The rows come from 4 hidden closed curves, with some noise, and rows from the same curve form a group. Each curve winds through 8 dimensions. The rows are also pushed far along 6 directions, which tell nothing about the answers.
Known rows, each followed by its group:
[ -9 -23   4   3 -15   0 -10 -10  16   4  14   0   0  -2 -24  -2   2   7
   2   5] -> vum
[ -6  22  -8 -12  21   9  -5  11 -15   8   2  -2  -2  12   2  -4   8 -10
  -4   2] -> mep
[  8 -33  10  -1   3 -21   0  19   9  -3   2  -7  -6 -17 -10 -32   3   7
  -2 -13] -> selof
[  5  10  -1   4   3   7  12  36 -11  -1 -13   6  -5  12  24  -6 -11   4
  -5 -14] -> mep
[ 14  -7   5  -2  -9   4  10   3  20  -8   4  -2  11 -14  20   2  -3  19
   2   3] -> mep
[-27  19   8  -1  11  -5 -13  20 -14   6 -32   5 -12  18  20   6 -21  15
  15 -18] -> vum
[  9  -1  22 -11   3   9   1  27  10  -4  11  -4  13  -3  22  -5  14  19
  -3  -6] -> selof
[ 18 -14  20 -14   6   2   9   9  -5 -25  14  13  22  10  32  14  -7   2
   5 -14] -> vum
[ -4   3   8   3  -9   0 -12 -11  -8   3   4  11 -11  23  -6   0  -9  -3
   1   4] -> Vefe
[ 15  20  -7   5 -29  30  21   0  18  -7   0  -2   6 -11  23  26  14   5
 -22  16] -> selof
[ -2  -3   3  -4  -9 -18 -12 -28   1  -3  12   1  -4  -3   0  -4   4  -9
   6  12] -> mep
[  2 -15 -16 -10 -21  -7  -3 -29 -11 -14   6  19  -3  15   3  19 -20 -25
 -27  -1] -> selof
[-16   1  -5  24   5 -13  -1  -4  -8   3 -31  -3 -11  -7 -28 -24  -2   0
  25  -8] -> Vefe
[11  4 24  0 10 12 -1 14  3  2 16 -1 18  8  4  6 11  8 13 -6] -> Vefe
[  6  21   7 -12  17   1  -8  -6  -8  -8  22  -3  13  -3   4  -4  20  -2
  10  10] -> vum
[ 15  13 -22   0 -11  18  14 -11  19  -4  12 -19   6 -29 -11   5  29 -12
 -26  22] -> selof
[  2  18   1   1  19  20   9   9  -8  10  -8  -6  19  16   1   4  16 -17
   5  -4] -> vum
[-32  38  -4  -1  11   2 -29 -22 -12  28  -5   9  14 -10 -23   5  22  15
  15   0] -> vum
[-20  10  -4 -18   0   4 -18 -16 -11   5   6  15  17  20  21  21 -11   4
   1   0] -> Vefe
[ 19   9   6  -2  26  15  12   4  16   6  20 -15  26  -9  -4  10  13  -1
  13   9] -> Vefe
[-11  15  -4   5  23  -4  -8  12 -15   7  -1  -3  -2   5 -30 -28  13 -14
  11  -6] -> vum
[ 17   3  -9  -8 -16  22  20 -10  12  -2   8   4  10  -7  22  31   4  -1
 -26  14] -> vum
[ -8   8  -5   7   3  -6  -4  -7  -6  -1   0  -1 -18  11 -16 -11  -8 -10
   9  11] -> selof
[ 19 -23  -8  -7 -21 -10   0 -14  -1   2   8  18  -7  13  20  18 -29 -14
 -22  -6] -> Vefe
[-16 -12   5  -4  12 -27 -18  -6  -1   6  -5   8 -19  13  -8 -13 -29  -3
  18  -6] -> mep
[ 27  -7   5  -5  -9  11  14 -11  15  -2  16 -12  12   1  18   7  11 -12
  -9  16] -> selof
[  8  17  20  -7  37  23  12  32  -1   6  -7 -11  19  20   4  -8  12   1
   0  -9] -> selof
[-12  -8  11 -10  -9   8  -8   7  -8 -13   9   8  14  10  20  17  -2  20
  -1  -7] -> mep
[  9 -30   4  -1   2 -10   7   8   7  -2   7  -3 -16  14 -13 -24 -14 -13
 -12   4] -> selof
[ -8   4  10  -1 -10   0 -18 -12  -1  10  13   7  -5  -5 -11   4  13  16
   2   7] -> mep
[-15  -4   7  -6 -20  -3 -20 -22 -14   1   0  24   3  15  12  20 -11  12
   3  -7] -> Vefe
[ -9  -5 -10   9 -18 -16  -4   9  21  20  -6   2 -11 -30  -8 -21  -2  18
  -7   1] -> vum
[ 10 -22  10  -1   9 -11   1 -13  -3 -20  13  -2  13  -1  -5  -9   1  -7
  22  -2] -> Vefe
[  4 -21  17   0  11  -1  10  27   1  -3  -8   0   6  19  17  -3 -15  -1
  10 -19] -> vum
[ 24  -4   5   4  35  20  22  11   7   6  13 -30  11 -11 -27 -11  32 -14
   7  12] -> Vefe
[  5  23 -16  -7 -24  26   8 -11   5  -1   2  -4  -4 -16  22  41  18   4
 -30  18] -> vum
[ -4   7   7   8  33  -5  -2  16 -10  12 -11 -13  -5   7 -25 -19  10 -15
  21 -11] -> mep
[  2  17   1  -3  27  23   2  21 -15  10 -15 -10  13  16  -5  -1  17  -9
  -2 -16] -> Vefe
[ 36 -22  10 -14  15  14   8 -27   4 -25  41 -10  24   4 -13  19  12 -18
   2  13] -> Vefe
[  0  16  -5   4  -2   0   7  15   6   6 -31  -3   7  -5  24  -2  -5   3
  -6 -16] -> selof
[-13  14   1  -7  15  -2 -10  -5 -18  -3 -12   4   7  -4   4   3   7  10
  15  -9] -> mep
[-14  17  16   0  18   8  -8   9 -17 -11  -6  -1  -4  16  -8  -7   9   7
  21  -2] -> Vefe
[-22  18 -22  14   6 -10  -3   5 -32  -3 -38   4 -34  23 -14 -17 -18 -24
   3  -8] -> Vefe
[-16   1 -13  15  14  -8   6  19 -31  12 -32   2 -41  26 -28 -20 -17 -27
 -10 -10] -> vum
[ -1   1 -15  14 -16   9  31  38 -15  -3 -51  -6 -29  17  31  -9 -11 -16
 -25 -12] -> mep
[  8   2  11 -17  12   8   3  10  -3   5  16  -1   5  12  25  19   0  -1
 -11   3] -> vum
[ 28 -11  28   5  12   8  22  33  12  -9   0  -7  18 -14  15  -7  14  17
  11 -16] -> selof
[ -3  -2  -5  14 -17  -2  10   4   4   5 -23   6 -13 -12  10  17 -16  15
  -4  -7] -> mep
[  3  10   0   1  39  13   9   3 -14  16 -13 -17  -3  12 -27 -10  16 -19
   5   3] -> selof
[-2 18 12  2  1  1 -5 -4 -5  5 -3  2  1  1  8  5  8  9  5  3] -> vum
[ 10   8  -9  -7  15  14  10  12  -9   5  12  -5   0  24  13  12  -6 -29
  -6   5] -> selof
[ -6 -27   5  -6 -51 -11 -11 -21  -6 -20  -6  31 -23  11  34  28 -34  18
 -17  -6] -> Vefe
[ -6  41  13  19  23  17   5  35   0  23 -30  -3  16 -14   4   0  15  29
  34 -20] -> selof
[ 16   2 -19   5 -22  16  13  -3  14  -8  12   0  15 -13   8  15   4  -4
 -11   6] -> mep
[ 11 -21   7 -15   2  -3   4   5   9 -21  13   3  20  -9  27  16  -8   9
  10 -13] -> vum
[  8  18 -12  -5 -25  12  -7 -19  13  14  24   0  11  -9  14  12  21  -5
 -12  23] -> selof
[-15  -1   1 -19 -14   5 -13 -15 -12  -1  11  19 -11  24  23  31 -21   8
 -18  10] -> mep
[  4  18 -14  -8  44  21   0  -9 -21   9  24 -11  10   9 -40   3  19 -21
   2  17] -> mep
[  8  -4  12   6  39 -13   6  36  13  16 -14 -17  -7 -18 -18 -34   1   6
  26 -16] -> mep
[ -8   3 -16  -4 -11  -8 -11  -9   3  14   9   5 -12   2  -5  -8  -7  -9
 -10  11] -> selof
[  7  10 -16  15  -9  15  19   0   8  -3 -16 -15   7  -6  -2  -2  15 -18
  -4   5] -> mep
[  1  14  -3 -10  12   8   1  -2 -20  -4  12  16   8  15  -3  12   0 -13
 -11  -2] -> vum
[ 12  -1  -9   7 -18  -7   9  -2   6  -6   7   4 -12 -12   8  -4  -4  -5
  -3  10] -> selof
[ 19  -7 -11   5  15   5  25  14 -20  -7 -12 -13 -28  19  -5 -13  -2 -39
 -14   4] -> Vefe
[  5 -35   5 -15  12 -13  -9 -18   1 -20  26  -5  -4   2 -18  -8  -9  -4
   8   8] -> Vefe
[-14  12  10   0 -17   5 -20  -6  -7   6   0  11   2  15   3  -3   7  12
   2   0] -> Vefe
[  0  26 -15   0   7  25  13  -4 -20  -2 -17  -5   1  22   3  10  13 -30
  -8   6] -> vum
[-16  32 -11  -1  -2   4 -14 -12  -3   9 -11   4   9 -14   1  13  14   6
   8  -4] -> mep

New rows, each followed by its group:
[ -3  -5   5   8 -12  -7   2  -4   2   1 -20  10 -11  -9   8   9 -15  21
   5  -6] -> mep
[-10   1  25  -6 -14  12 -17  -8  25  -6   5  -3  26 -25   1  16  22  47
   9  -4] -> selof
[ 38  -3  -8  -8 -17  15  16  -8   5  -8  19  -1   9 -13  23  24  13 -12
 -27   6] -> Vefe
[ -2 -23  16  -8   4 -13 -12 -10  -2   7  25  10  -6  20 -14  -6 -12  -3
  -2   7] -> vum
[-25  16 -25  16  -2 -10   6  16 -19   8 -33  -2 -48  15  -8 -20 -17 -21
  -4   7] -> Vefe
[-22  17  -4   2  -4  24   2  17  -5  10 -26   7  -4  20   8  21  -8   8
 -11 -10] -> vum
[ -5  18 -11   7  13  -4  -2   3   3  13 -12 -12   2 -22 -16 -11  19  -5
  12  -3] -> mep
[ -1 -27  13   1   3 -31 -10   5  20   3   1   0 -13 -10  -6 -21 -23  11
  21  -9] -> mep
[ -2   0 -20   9   6  -7   5 -19  -9  -2 -14  -5 -16  -5 -29  -7  -2 -21
  -3   6] -> selof
[-20  11   4  -1   7  10  -8   6 -10   7 -28   2   1   3  -7   9   6  14
  -2 -17] -> selof
[ -3  -7   1  -4  -8  12  -6  -7  -4   2  19   8  -3  12  -7  17  -4   7
 -10   9] -> mep
[ -8 -13   9   6  -6 -17 -12   4  13   7   8   3 -14 -16 -18  -5 -10  21
   4  -1] -> vum
[ -3  13 -23   8   3  -4   2 -16  -1  13 -13   1  -3  -7 -15   1  -6 -15
   0   2] -> selof
[ -5   3   2   2  -9   6   4  11 -18   0 -21   9 -17  29  24  10 -14  -8
  -5  -8] -> selof
[-11  14 -16  17 -32  -1   1   1  -5  -8 -33   8 -21 -11   8   3  -6   7
  -5  -9] -> Vefe
[-13   5  -9  -5 -22  -2  -9 -10  -1  -5  13   9  -8   8  15   8  -6  -2
  -5  14] -> Vefe
[-18  -4  -2   9   0 -21 -11  -1 -22  -3 -21  15 -15  34  -1 -17 -33 -16
  15 -15] -> Vefe
[ -1 -14 -16  15 -34 -11   5  -9   4  -8 -22   4  -6 -15   8  -9  -4  -1
  -4  -7] -> Vefe
[  7   0  14 -10  41   1  12  36 -12  11  -3  -9  -6  22  12  -2 -11 -10
  -3 -10] -> vum
[  0   0   1   1  -1   8  12  11   4  -6 -13   5   1   8   7  -1 -10   3
  -2  -5] -> vum
[ 15 -15  -4  -3   8  -3  13  -4   6 -15   8  -5  -1 -14 -10   2  -3  -6
  -6   2] -> selof
[  1 -28  17   6 -32  -6   4  12  13 -11   0  14  -3   5  31  20 -29  24
  -3 -12] -> mep
[  2  -6 -18 -11 -16  -3  -3  -6  -3  -2  13   5 -13   0   9   1  -3 -12
 -19  10] -> mep
[-20  22  -2   2 -35  16 -26 -43  13   8   7  24  24  -9  -5  41   4  29
   5   5] -> selof
[ 18  10   7   1  30  24  21  18  -1  -4  -1 -26  13  11  -5 -10  26 -20
   8   6] -> vum
[ -5  -8  -2  -1  -2  -3 -12  -1 -16   7   6   8 -14  29 -10  -4 -12 -18
  -7  -3] -> Vefe
[-18  25 -27   1   4  -1 -14 -16 -37  10 -24  10 -32  19 -19   0  -6 -23
 -13   0] -> Vefe
[  1  -6   6  -3  14   1  -2  17   2   3  -2  -7  -1  15  -4 -14  -9  -2
   2  -7] -> Vefe
[-11   8 -17   5   9   7   4   6  -5  11 -11   3   3  11 -18  -9  -1 -17
  -3  -4] -> vum
[ 12   0   0  -5  35   7  14  12   1   8  -1 -14  15  -5  -1  -1   6  -6
   9  -2] -> Vefe
[ -2  -5  -6  16 -18  -1  11  20   6  -4 -18 -11  -3  -2   5 -20   6  -6
  -2  -6] -> mep
[ -2   1   9 -14  25  -2  -1  15 -10  -5  12  -7   6   6  10 -12   9  -1
  12   2] -> Vefe
[  8 -16 -14   3 -30   5   7 -16  20  -7   4 -14  -8 -19 -10   5  13  -6
 -25  15] -> selof
[  4  -6  -2  19  -7  -2  14  16   1  -5 -22 -11 -27 -10 -14 -23   6  -1
   1  -1] -> Vefe
[  4  10  16   3  -2   0  -9  -8  14  -3   0   4  21 -25   1  -4  15  30
  26  -5] -> mep
[-18  12  -7   8 -13  -4  -7   1   2   3  -1   0 -16  -5  -5  -9   3   6
   7  12] -> Vefe
[ 20 -13  14  13  13   0   4   8  12   6  24 -16   6  -7 -30 -22  19  -8
  16   6] -> Vefe
[ -1   4   5 -11  10  -7  -4   3 -10   7  13  15   4  18   7  -6  -7  -9
  -7   0] -> vum
[-28   6  14  11  -6  -7 -17   1   8  16 -31   4   1 -19  -7 -11   7  43
  25 -13] -> vum
[-18  -3  -9 -21  -7 -15 -23 -25 -30  -8  15  24 -14  21  14  18 -19 -10
  -5   4] -> Vefe
[  7  -3   0 -16  16  -6  -3  -8 -11   2  22   4  12   6   7   9   3 -15
   0   1] -> vum
[-18 -10  19   3  14 -12 -13  16  -6   0  -7   2  -8  23 -10 -15 -18   6
  21 -14] -> vum
[ -6  18  -7   6  16  -8   2   6  -9   1 -17   0  -3   8   4  -8 -12  -8
  16  -4] -> Vefe
[  0  -7 -13  -1  20   5 -12 -22 -10   8  10 -14   1   4 -52 -18  20 -25
   1   8] -> Vefe
[ -6   1 -10   7 -10   4  -2   3  13   7  -3  -8  -5 -11 -15  -1   5   2
  -5   3] -> selof
[ 14   7 -29  10 -18   5   6 -26  -1 -10  13 -12 -12 -17 -27  -6  24 -31
 -13  24] -> Vefe
[-11  22  -5   7  -3  -5  -8  -4  -7   4  -5  10  -8  -3  -1  -4  -2   5
  12   4] -> selof
[  0   8   1   7  -1  -6  -9  13  -5  10  -9   1  -4   5  -4 -22   2  -2
   3 -11] -> Vefe
[ -4  17 -13  -5   1  13 -21 -51   1  10  19   1  25 -21 -35  22  28   4
   6  14] -> Vefe
[ -2  -1  18   6   0 -13 -17 -24  15  -4  11  -5  25 -34 -19 -12  26  26
  34   2] -> mep
[  3   5  -2  24 -18  -1  14  17   8   7 -31   2   6  -1  16 -10  -6   1
   6 -16] -> Vefe
[  3  28   2 -11  31  13  -1  19 -31   0 -10   0  15  35  19  -4   5 -22
   2 -15] -> Vefe
[  5  -2  -6  10 -16  11   5   7  12  19  -2  -5 -10  -1  -8  -1   4  -2
 -15   6] -> Vefe
[-20  47 -13  32   3  16   2  10 -13  19 -44  -4  -4  12 -25 -17  11  -7
  12  -5] -> mep
[  7 -18  29   2  21   1  17  40  -1  -9 -16   5  -2  15  13  -1 -22  17
   8 -25] -> vum
[ 23  11 -18  10 -26  16  18  -9  22  10  12  -6   7  -9   7   6  10 -18
 -19  21] -> selof
[-16  12  -2   9 -11  -2 -10  -4  10  15  -3  -2  -6  -2 -10  -4   0   7
   2   8] -> mep
[  9 -19  15 -14   5 -18  -8  -3  -6 -18  18   1   4  -2  18  -2  -2   2
  11  -6] -> selof
[ -7   0  13 -14  29   7  -1  13 -21  -7  -3  -1  -9  46   7  -3 -15 -16
   5   0] -> vum
[ -5  -3   9   5 -12   6  -5   9  10  15  -4   5  -4   6   1   5  -6  17
  -2  -3] -> Vefe
[-20  41  -7  -2 -37  18 -21 -12 -10   6 -22  24  15   5  33  28   8  21
 -11 -12] -> Vefe
[-13  -4  -4   2   7  -7  -4  -4 -21  -5 -16   8 -13  24  -8 -10 -13 -17
   7  -7] -> vum
[-11 -10  -2  10  19  -5   4  -4  -8  -5  -8  -9 -11  13 -30 -16  -6 -16
  20   5] -> Vefe
